The same things were measured in two ways. Each way mixes the same 10 hidden numbers, adds some noise and spreads widely along 7 directions of its own, which tell nothing about the thing.
In the rows, 128 means zero.
Some things both ways: the first way, then the second way.
[151 129 100 140 155 146  96 153  85 155 150 134 124 117 140 129 172 110
 159 106 125 148 144  81 154]
[ 66 115 146 156 143 149 142 157 144 111 138 108  82 119  77 121 156 114
 183 155  90  88 142 128 101 137]

[173 136 134 208 144 130 116 138 141 100 141 125  59 168 152 142 114 145
 173 123 105 148 138  91 157]
[ 58  84 148 162 163 121 165 156 128  75 138 118 159 217 104  87 155 114
 124 136  52  85 120 132 149 136]

[154 140 112 105 120 148 122 190 183 124  92 152 128  94  76 101 131 173
 107 123  86 177 119 162 137]
[ 78  98 183 175 201  96 201  84 190 170 169  44  96 202 101  80 163 129
 158  54 118  57 147 111 151 119]

[ 97 216 124 101  97 141  59 137 158 148  85 156  96 129 120 109 107 147
 208 162 103 113 100 125 123]
[174 102 120  70 128 111 121 108 131 148 116 119 107 118 179 176 157 176
 211  60 127 135 116 103  86  67]

[144 115 109 135 173 146 135 184 152 119 125 147 134 116 101 105 149 147
  90  95 113 141 132 150 144]
[120 110 118 156 140 119 155 111 134 157 155 151 116 165 118 130 168 127
 155  84 150 115 139 134 107 126]

[110 124 128 110 163 153  89 165 145 149 124 172 124 107 126  80 146 122
 136 106 127 120 134 100 120]
[ 94 125 124 184 147 184 147 185 107  93 130 154  94 138 153 110 174 135
 173 126  72  81  91 127 102 116]

[118 112 160  91 106 156  96 139 138 124 121 127 113  65 109 110 113 116
 124  91 100 160 166 145 100]
[105 117 123  78 176 118  88 121 152  98 118  91 101 113 132 101  92 102
 157  98  99 113 171 142 155 168]

[ 68 147 153 132 162 160  95 133 147 124 120 132 137 105 110  83 150 128
  95 132 106  98 137 165 109]
[155 103 129 136 140 119 156 105 109 103 116 161 135 162 125 118 170 110
 140  83 140 132 143 108 140 120]

[122 144 126 166 153 110 152 144 170 126 135 117 117 166 106 121 144 149
  70 130 132  84 133 163 155]
[124  74 113 136 126 108 144 119 135 120 134 166 158 206 136 127 151 141
 102  83  99 118 120 128 125 127]

[ 93 113 173  83 122 160  88 109  95 136 111 158 188 112 120  62 133 115
 116 122 138 102 115 166  73]
[ 91  98 130 153 140 114 138 136 131 110 115 148  98 161  85 135 147  75
 104 161  75 189 110 133 145 168]

[137 151 111 159 109 121 116  96  83 163 148  95 113 166 164 200 154  88
 155 121 123  92 163  58 165]
[140 160 124 158 156 183 165 153  54 100 129 199  98  92 137 102 180 141
 158  72  95 128 102 149 168 151]

[154 144 103 154 124 119 118 145 144 112 157 135  84 138 118 143 137 139
 159 111 117 146 116 101 154]
[180 162 105  71 126 143 120 121  76  92  96 127 133  71 179 128 124 134
 165  78 109 186  87 140 144  91]

[156 147 111 165 138 123 103  94 116 102 128 103  92 162 157 163 133 123
 144 190 133 113 170  82 159]
[ 99  72  69 199  82 105 119 161 124 166 170 227 112 195 117 164 148  83
 150 145 151 111 179 111  64 141]

[151  62 145 107 161 157 123 128  91 172 112 129 159 117 136 112 147 115
  97 101 115 148 189 124 130]
[118 130 155  77 175 125 136 124 148  93 112  91 117 145 146 106 118 139
 156  87  64 117 118 133 122 132]

[158 142 100 128 117 162  84 150 168 158 122 167 124 154  77  81 161 172
 123 130 103 134 127 114 147]
[130 122 135 168 167 141 181 119 108  86 137 115 160 204 148  91 173 134
 136  79  87 126  73 124 175  77]

[166 121  95  99 132 146 100 149 167 170  90 167 141 127  94 107 165 182
  70 173  80 144 140 111 167]
[114 139 111 180  97 109 160 141  62 199 120 184  75  55 117 117 172  83
  81  67 114 174 133 123 167 166]

[105 134 103 148 169 100 161 145 121 112 173 116 114 119 145 141 137 103
 150 109 158 126 108 114 138]
[102 117 119 194 116 114 161 140 113 135 157 160 134 167 114 125 195 117
 132 121 134 110 127 131 130 128]

[125 167 128 165 134 131 126 147 219 112  94 136  96 140 117  92 103 180
 113 163  88 133 125 152 134]
[ 97  98 110 126 155 131 127 148 131 114 114 114  98 115 127 145 144 135
 136 111  49 125 116 126 162 148]

[130 131 140 147 140 156  98 119 117 184 135 126  93 159 132 109 127 120
 146 112 113 106 155 100 154]
[140 142 182  51 181  78 137 106 116  60  86  81 159 136 152 101 150 131
 141  88  59 163 101 132 189 131]

[ 96 122 133 106 117 101 144  95  50 169 170  95 170 126 155 139 145  63
 155 102 189 102 128 127 113]
[131 117 128 104 130 115 115 129 101  68 114 148 154 155 129 131 166 118
 142 127  94 191  95 141 163 116]

[121 145 117 123 101 113 134 137 126 112 134 123 152 104 134 146 143 108
 144 137 134 146 109 109 116]
[124  93 169 152 219 117 209  93 120 122 135  73 115 155 120  84 155  91
 186  90 140 123 105 120 181 116]

[162 116 113 146 172 111 141 146 146 108 123 118  97 122 154 110 105 152
 126 132 134 153 155 148 147]
[153 101 131 131 120  95 138 123 122 121 150 203 155 218 171 133 171 158
 153  67 114 126 115 122 117 108]

[116 134 168 187 165 156 108 129 146  81 126 128  87 149 119 124 130 150
 120 106  83 114 134 156 130]
[ 65  68  89  96 120 142 112 154 186  89 113 101 132 142  86 142  78 149
  70 137  14  66 154 133  87 173]

[128 151 116 116  74  85 156  91 155 135 128 102 117 154 138 165  95 121
 135 166 149 106 126 109 136]
[102 111  86 175 145 128 138 161 104 131 143 177 126 161 163 130 155 131
 103  94  63 134  94 144 176 149]

[ 92 126 152 164 178 149  80 120 133 149 110 141 150 168 132 106 193 123
 111 136 116  83 190 117 121]
[ 97  84 149 172 143 128 159 136 119 120 151 138 102 144  91 102 147  92
 191 138 130 129 124 124 139 118]

[150 160 118 168 124 111 118 146 116 107 164 118  88 138 143 140 128 120
 162 105 145 121 106 113 152]
[132 134 206 119 195 126 170  96 147 107 130 102  69 139 117  98 155 120
 203 103 118 146  89 130 138 118]

[123 133 115  78  73  96 176  92  88 145 118  93 185 109 138 190 124  98
 122 171 141 142 111 125 127]
[116 132 133 166 167 153 172 136 121  95 141 117 138 193 148  98 165 138
 170  81  87  77 111 121 124  87]

[153 136 144 248 184 146 125 154 173  59 132 115  80 180 121 115 144 165
 116 124 100 134 158 145 147]
[ 68 157 131 206 143 193 145 159 117 111 153 136  50 136  73 112 159 100
 173 144  66 138 110 131 128 108]

[123 161 140 208 135 116 125 130 146  88 165 109  59 161 145 148 113 111
 176 126 134 116 120  89 142]
[ 98  35  37 100 109 118 104 170 106  99  93 144 184 151 138 159 116 107
  84 144  70 133 147 128 120 148]

Other things, the second way, with their names:
K_265: [116 110 117 147 134 129 159 141  75 133 113 164 140 141 135 110 185 129
  99  63  87 144 114 128 167 126]
K_331: [135 125  89 106 131 101 107 110 122 141 139 170 126 162 134 149 117  84
 128 119 155 191 142 163 106 163]
K_201: [104  89  98 113 157 129 142 151 106 112  92 126 127 124 135 144 144 114
 103 123  55 152 102 135 148 160]
K_421: [122 135  96 128 121  98  95 141 111  89 136 141 134 116 133 152 161 118
 151 127 103 145 139 141 176 151]
K_603: [ 97 142 180  89 160 137 119 135 158  58 125  85 107 146 118  98 114 148
 175 117  28 119  96 137 138 115]
K_928: [123  98 131  73 144  76 110  96 165 142 134 103 107 136 119 151 111 120
 154 104 124 145 160 135 116 154]
K_662: [158 175 128 166 133 162 146 128  92 102 143 174  93  99 140 103 166 126
 168  83 132 143  98 143 149 119]
K_279: [101 128 140 125 155 112 179 123 100 123 108  97 111  99  87 123 140 107
 101 114  50 172  91 139 187 160]
K_519: [115 168 118 156 113 121 119 163  63 107 146 180 129 129 150 101 160  95
 161 100 104 148 126 142 162 122]
K_983: [100 110 121 148 138 107 140 139 115 105 124 133 143 165 118 118 171 122
 112 101  75 122 132 126 173 140]
K_714: [ 92 156  94 141 115 119  69 167 108  88 141 148 117 127 145 110 131 116
 144  92  44 130 154 131 199 135]
K_489: [109  67 100 125 152 135 177 107  91 173 112 102 107  64  79 130 147 101
 112  93 135 174 123 145 180 150]
K_989: [125  67 123 126 170 107 147 103 118 110 135 158 132 174 105 109 137  92
 143  92 132 136 152 133 177 156]
K_258: [ 70  75 108 160 159 137 166 140 129  58 137  96 197 208  88  89 138 112
  94 140  74  93 115 149 156 135]
K_838: [119 145 122 169 136 140 175 134  74 136 153 163 131 141 105 108 176 113
 147  90 139 138 123 151 141 128]
K_79: [ 96 120 147 114 133 113 108 143 125  82 124 115 140 146 149  88 142 129
 133 107  75 144  94 144 153 111]
K_550: [133 117 148 135 177 132 164 118 138  94 123 131 117 171 148 108 144 128
 139  94  84 127  90 130 144 135]
K_748: [119  60 104 163 115 148 144 134 105 116 139 223 135 189  88 148 192 120
 135 141 148 156 122 142  98 134]
K_818: [114  62  75  63 126 100  94 132 147 151 104  91 127 106 142 162  93 102
 148 119 131 124 183 122  68 139]
K_183: [126 134 160 110 122  53 135 106 124 154 124 162  89 123 102 161 163 101
 133 108  95 185 141 123 147 179]
K_965: [125 131 153 122 176  68 150  85 171 112 117  58 134 174 145 117 144 110
 100  88  78 150 102 119 187 137]
K_170: [113 117  95 158 145 178 149 176  73  78 124 191 153 189 148 126 202 152
 149  99  78 101 111 134 124 112]
K_53: [144 133  80  95 146 146 143 158  81  66 118 109 211 182 220 114 125 186
 136  45  22  96  76 132 164  59]
K_370: [120 125 109 195 145 103 173 128 110 123 148 152 153 192 149 109 166 109
  99  85 106 122 109 124 173 138]
K_739: [129  91 119 135 129 115 150 121 111 105 137 152 166 183 134 124 166 131
 134 105 119 144 104 140 143 110]
K_738: [146 143 157 152 152 153 167 119 112 124 131 187  71 168 128 140 168 135
 157  98  79 183  64 124 120 118]
K_648: [136 152 148 124 135 135 121 149  92  42 133 167 152 168 160  93 160 116
 185 130 107 148  87 149 128  99]
K_290: [123  87  86 137 170 156 155 118 198 112 142  99 136 233 141 157 103 126
 148 140 127  70 125 136  19 117]
K_580: [128  94 145 130 152 119 170 123 105  77 118 144 175 193 141  82 173 146
 114  65  82 106 106 120 170 110]
K_701: [139  69 187  95 221  71 204  55 182 149 114  70  96 158 107 134 132 117
 122  95 107 155  90 130 158 182]
K_859: [ 97 110 128  96 137 114 114 122 153 111 109 104  97 120  87 155 132  94
 130 159 103 165 137 140  94 164]
K_22: [ 94  66 100 109 129 117 127 147 151  79 127 120 178 190 135 118 106 124
 119 140  78  89 129 134  93 132]
K_797: [172 138  94  73 119 136 104 117 138  94 130 122 116 109 151 179 102 156
 195 123 104 162  95 145  95 100]
K_727: [ 97 126 104 181 151 158 141 159 112  54 147 149 162 224 129  98 171 126
 150 114  86  81 130 132 134 105]
K_984: [150 111 154  56 193  89 153 100 137 130  97  76 137 136 188  90 118 131
 151  22 108  80 158 112 123 136]
K_199: [128 122 158 155 163 114 152  96 125 169 127 157  60 132 110 127 193  80
 145  98 165 201 115 132 134 148]
K_140: [135  96 203 108 181 105 166 101 131  93 142  96 121 180 145  79 139 115
 252  95 134 126  99 115 136  58]
K_990: [ 98 154  87 154 119 140  77 163 122 111 155 145  90 123 138 151 149 109
 186 141 110 134 146 143 120 127]
K_905: [105 147 108 165 144 163 141 175  93  71 139 181 144 179 137 122 190 144
 143 116  74  88 125 142 126 140]
K_496: [132 144 106  93 129 119  95 167  80  19 121 163 193 169 169 109 130 109
 163 151  88 153 104 159 147 124]
K_532: [163  68 119 141 149 133 158  84 122 104 154 184 166 213 129 123 186 150
 154  81 175 149  94 146 153 101]
K_787: [ 61  87 124 217 140 164 154 156 122 101 153 145 116 145  83  65 160  90
 120 139 122 101 124 144 152 145]
K_843: [111  71 116 134 144 121 139 140 123 101 131 140 136 170 125 139 152 121
 154 127  94 135 111 125 144 119]
K_716: [117 179  74 175 109 120 117 136  77 166 117 167  90 102 117 146 175  67
  76  98 112 218 137 134 164 151]
K_29: [ 79 113 214 154 194  84 229 107 137 134 134  93  90 146  52  92 150 104
 114 113  42 120 109 122 189 188]
K_977: [151 104 134  91 140 151 121 137 145  58  90 138 134 143 178 114 127 138
 140 116  87 119  87 124  82 109]
K_798: [ 96 105 118 160 139 120 179 145 108 123 132 137 148 159 125 112 158 127
  99 102  76  99 111 134 133 149]
K_639: [108 120 123 135 156 136 161 118 116 130 126 100 131 134 101 124 160 122
 133 105 119 133 126 148 125 128]
K_83: [158 165 140  79  98  98 138 130  64  90 106 143 159  90 148 117 133 128
 130  92  76 197  76 140 160 111]
K_48: [118  62 124 119 119  81 162 103 118 164 112 131 128 126  90 131 148 106
  95  84 121 140 162 109 137 151]
K_402: [144  80  83  56 143 125 109 130 141 110 104 104 152 152 185 162 106 139
 157 113 106 134 111 141  66 109]
K_735: [132 112 149 100 148  96 136 133 125  95  93 173 128 156 160 119 124 116
  67 105  37 183  67 137 153 180]
K_657: [135 111 171 151 139  83 155 106  90 135 140 195 103 149 109 120 195 100
 158  95 141 203 108 131 193 140]
K_647: [121 105 133  93 144  92 158 112 100 139 119 120 143 141 110 147 154 133
 140  87  93 155 130 130 142 132]
K_592: [ 90  78 130 152 155 139 156 130 146 119 127 126 108 163  94 117 150 109
 143 124 106  99 148 116 103 138]

Some of these things the first way, each followed by its name:
[110  63 123  79 162 140 145 102 109 135 124 127 182  87 134 102 136 106
 102 137 137 156 167 131  95] : K_370
[197  93 135 127  88 134 129  90  97 126 121 122 126 167 130 163 115 139
 115 123 113 133 148 104 145] : K_331
[153 199 128 138  70 131  74 102  94 110 130 131 106 174 132 138 112 130
 186 145 141  81  85 115 137] : K_738
[ 71 101 150 116 161 121 144 104  96 173 132 121 191 151 136 120 172  89
 100 109 156  76 154 148 104] : K_739
[145  97 115  91 128  94 183 133 100 111 123 124 166  84 157 156 113 121
 130 133 133 177  94 133 120] : K_798
[165 124  97  91 110 128 122 146 161 162  89 157 176 110 115  76 141 178
  92 166 107 165 122 149 130] : K_843
[153 108 126 111 114 114 148 115 130 106 124 126 143 102 141 119 104 143
 114 141 123 160 116 143 117] : K_550
[198  81 107 135 129 109 152 114 108 135 134 121 135 139 150 153 141 148
 110 139 118 173 148 101 159] : K_22
[129 158 137 105 105 136  75 142  71 102 141 162 139  91 153  98 122 117
 215  74 135 146  66 136  89] : K_748
[ 98  85 164 152 190 157 118 116  90 137 127 120 166 127 149 111 172  94
 101 113 120 114 179 131 110] : K_592
[138 198  95 145  99  90 140 178 165 107 167 121  77 108 104 140 120 141
 139 116 138 129  61 141 165] : K_580
[ 63 127 196  68 114 175  79 103 134 180  71 146 132 112 116 133 118 100
 115 139  80  85 164 117 103] : K_984
[135 121 136 108 132 128 136 110  58 116 104 115 186 102 168 148 132 106
 135 148 130 143 116 137 113] : K_29
[129 139 132 114 131 133 107  82  51 153 123  95 132 135 176 145 109  93
 171 158 148 109 151 111 133] : K_183
[124 157 141 198 171 112 106 171 166  94 135 129  80 155 134 120 150 137
 145 120 138 116 156 131 141] : K_140
[118 161 133 126 118 138 110 149 108 123 134 132 107 102 150 130 106  97
 195  96 128 135  99 103 118] : K_170
[ 86  88 142 102 176 128 166 145 150 121 118 112 162  79 127  95 123 109
  91 112 143 146 169 175  94] : K_990
[189  93 100 120 133 156  66 109 130 189 132 170 115 152 121  83 163 174
 101 144  91 138 158  74 167] : K_977
[120 109 116  61 117 127 115 117 119 119 118 147 165  64 128 110 131 139
 131 125 107 170 119 150  97] : K_662
[136 142 125 112 115 148 108 154 175 120  97 151 100 128 101 123 106 148
 171 125 101 158 133 117 122] : K_53
[106  97 167 156 156 143 128  92 110 153 119 123 141 161 168 117 126 104
 138 132 119 108 165  99 110] : K_201
[ 98 110 152 213 186 121 157 141 142 121 136 119 152 171 144 142 189 122
 107  98 107 114 157 129 126] : K_489
[ 90 162 170 123 106 125 101 130 110  88 149 139 104 104 139 108  93 103
 193  89 144 115  72 147  87] : K_199
[ 54 184 121 137 140 117 129 139 170 111 164 108  78 108 118 116 104  98
 163 114 154  91 113 139 117] : K_421
[123 162 126 125 113 122  80 165 147 156 175 157  61 144  94 110 137 124
 177  70 149  98 109 111 144] : K_79
[134 104  97  83 152 102 146 137  55 144 165 120 163 103 140 150 162  88
 138 108 178 138 121 122 136] : K_83
[ 92 113 146 101 108 101 128 112 120 124 148 137 159 100 128 137 156 112
 129 110 126 136 113 135  98] : K_787
